There are 3 ways to turn a row about zero (a turn may also mirror it). The second row of each pair is the first, turned, with some noise. The first 21 pairs use one turn. New pairs use 2 turns, one after the other, and a turn may come again.
Some pairs, each with its turns in order after it:
0.5  11.6  -40.2  56.6  15.7  34.3
66.4  2.9  -6.3  -28.8  10.3  -24.6 -> (1)

-1.9  -4.5  25.9  17.1  2.7  -8.0
-18.7  -10.3  15.8  12.1  -12.5  5.4 -> (0)

-16.8  -0.4  -25.8  -23.6  6.0  -27.8
-22.5  22.8  23.7  7.5  -22.4  -17.4 -> (2)

8.7  4.5  5.9  -17.5  -11.5  12.0
-11.1  -10.1  16.7  6.9  10.3  -1.6 -> (1)

-16.1  31.4  23.4  -57.9  12.0  13.3
-13.7  29.7  -18.1  42.2  42.9  -18.4 -> (0)

-25.1  17.4  20.1  8.2  2.0  -28.3
9.8  28.4  6.3  10.5  -11.8  33.3 -> (2)

47.5  6.8  20.8  -26.5  12.2  -5.2
7.6  10.3  -26.4  40.3  -25.9  -17.0 -> (0)

0.2  3.5  11.1  10.1  9.9  17.5
12.3  -5.3  -22.3  -1.7  0.1  4.6 -> (2)

-2.7  -19.5  -20.5  -1.7  -19.8  -31.7
-34.6  5.1  31.5  -6.5  1.0  7.1 -> (2)

18.6  56.7  -0.5  12.8  -1.9  -44.9
9.6  59.5  14.2  21.4  38.0  5.9 -> (2)

2.0  40.8  -19.3  20.0  -12.5  -4.8
21.7  -22.2  -30.1  3.8  29.2  -9.9 -> (1)

-2.4  33.9  -39.6  24.0  -23.9  13.5
-17.6  -6.7  -5.4  51.5  29.6  -2.2 -> (2)

23.0  2.3  4.0  -8.9  -33.0  21.0
-1.5  -17.8  26.1  25.0  17.4  -18.1 -> (1)

-16.4  -25.5  6.7  28.4  30.5  16.8
13.1  5.0  53.1  -0.3  -3.3  9.8 -> (0)

12.7  33.3  -24.0  -0.1  -30.0  30.1
25.1  -31.5  -32.2  -11.9  30.2  -14.2 -> (0)

36.4  8.8  -20.8  -2.3  -18.9  29.6
36.8  -20.2  -26.2  -3.0  -2.7  -25.6 -> (0)

-23.9  51.3  -11.6  -38.0  -9.7  15.6
-18.8  -51.6  -1.4  -25.6  33.5  20.1 -> (1)

-38.5  -3.1  -11.7  34.8  -11.3  23.7
-0.9  -23.1  32.1  -32.3  28.2  7.9 -> (0)

-38.2  5.0  15.6  -9.8  -13.0  16.3
16.2  -14.5  3.2  23.0  -28.2  13.0 -> (2)

-19.1  23.8  -9.1  13.5  -26.6  26.3
13.8  -38.6  -3.2  -12.8  9.5  -24.3 -> (1)

3.4  -23.0  24.3  -19.7  19.4  10.7
-24.7  25.1  24.4  -11.8  -11.4  2.6 -> (1)

New pairs, each followed by its turns in order:
-22.7  -38.6  -31.3  23.0  28.9  33.2
-54.6  -22.4  22.3  25.7  -27.6  4.6 -> (2) (2)

-38.8  -51.8  22.0  -8.2  -21.9  39.1
-65.2  18.8  -38.4  -0.1  -17.1  18.7 -> (0) (1)

16.1  9.5  1.2  16.3  15.7  26.2
27.9  11.5  -1.4  2.5  4.7  25.6 -> (2) (1)

-28.0  9.4  -2.0  -12.4  14.6  -25.5
-14.5  -32.5  -13.2  0.4  17.8  -0.7 -> (2) (0)

25.6  -23.3  19.8  -13.9  -9.8  -8.7
-35.4  10.6  21.7  0.6  3.5  14.4 -> (2) (1)

16.0  -5.6  -27.5  -7.3  -5.7  -68.5
62.4  -10.9  5.8  -17.7  15.6  -33.9 -> (1) (1)

12.4  49.9  40.8  25.2  29.1  -24.4
21.0  20.4  -27.6  27.1  42.2  -45.1 -> (2) (2)

-9.8  11.0  20.4  -16.4  32.8  10.0
9.5  16.4  -35.1  6.2  14.7  21.3 -> (0) (2)

-10.6  10.6  9.8  29.2  -10.6  -27.8
1.0  7.8  26.0  -15.9  20.1  -28.2 -> (0) (0)

14.0  30.6  -20.2  48.5  -4.7  -2.3
35.9  17.3  -15.7  -43.2  5.7  3.8 -> (2) (1)

-39.7  25.7  -47.5  7.2  -25.7  11.5
33.7  59.4  0.3  18.1  7.3  -9.0 -> (0) (0)

14.7  5.5  12.9  10.8  -6.9  25.9
-15.0  1.7  4.0  -28.9  10.6  15.1 -> (0) (2)

-49.7  12.6  26.4  22.4  -36.5  -25.3
-63.3  -17.7  35.2  9.7  -10.0  7.5 -> (1) (2)

-1.3  -21.4  33.0  4.2  -1.1  23.8
-44.1  -2.8  -10.7  6.5  4.5  6.4 -> (1) (0)

2.8  24.8  52.9  16.7  16.5  25.8
35.9  15.6  30.9  21.7  42.9  6.3 -> (2) (1)

-36.1  -16.6  -24.1  2.0  -6.9  10.8
29.0  16.2  4.4  -7.7  -24.9  -24.5 -> (0) (2)

-1.6  -15.5  -1.8  24.0  -33.2  -15.5
26.5  2.0  -15.9  33.0  -10.8  -14.3 -> (1) (1)

-0.2  13.1  18.2  23.4  9.8  38.4
40.4  4.6  -6.9  -25.0  -19.6  3.0 -> (2) (0)

47.6  -7.5  -25.1  -1.7  47.1  17.1
15.5  8.6  3.4  44.2  43.8  -30.6 -> (0) (1)

-0.9  30.6  -1.3  4.7  -17.1  -15.0
19.1  17.4  11.0  -21.4  -11.6  14.4 -> (1) (0)

-0.8  -11.3  10.4  -19.0  -2.0  33.2
-4.6  5.9  -7.4  -17.1  -33.3  -17.8 -> (2) (0)

17.4  -5.1  0.5  1.6  -11.5  -0.5
4.0  -4.2  1.3  16.2  -6.9  4.9 -> (0) (1)

-12.1  -24.9  -17.1  66.4  29.4  7.4
7.4  -12.3  -74.0  7.8  -19.9  -4.4 -> (1) (0)

-16.9  -18.3  15.2  11.8  -37.6  5.2
-28.3  0.0  -4.8  -1.2  -33.4  22.6 -> (0) (1)

25.8  29.0  -27.3  4.5  -20.1  -8.4
34.8  14.5  -10.7  -30.1  -9.5  -15.0 -> (0) (0)

9.0  5.8  18.7  59.9  -2.1  45.2
-44.1  -19.4  -41.7  -7.9  1.8  -41.2 -> (2) (2)

-7.2  28.4  24.7  -10.6  0.0  -27.1
21.9  -15.4  -4.0  -25.8  -17.3  23.9 -> (1) (1)

-3.3  30.7  -24.1  25.3  3.7  8.7
19.0  -10.7  12.3  -11.5  4.5  38.9 -> (2) (0)

-32.6  29.9  10.4  -10.5  19.1  -11.6
9.3  0.4  4.3  27.4  42.1  10.9 -> (2) (2)

-59.2  21.8  10.6  37.9  19.9  -10.0
11.7  -30.3  21.8  29.0  2.5  58.5 -> (1) (1)

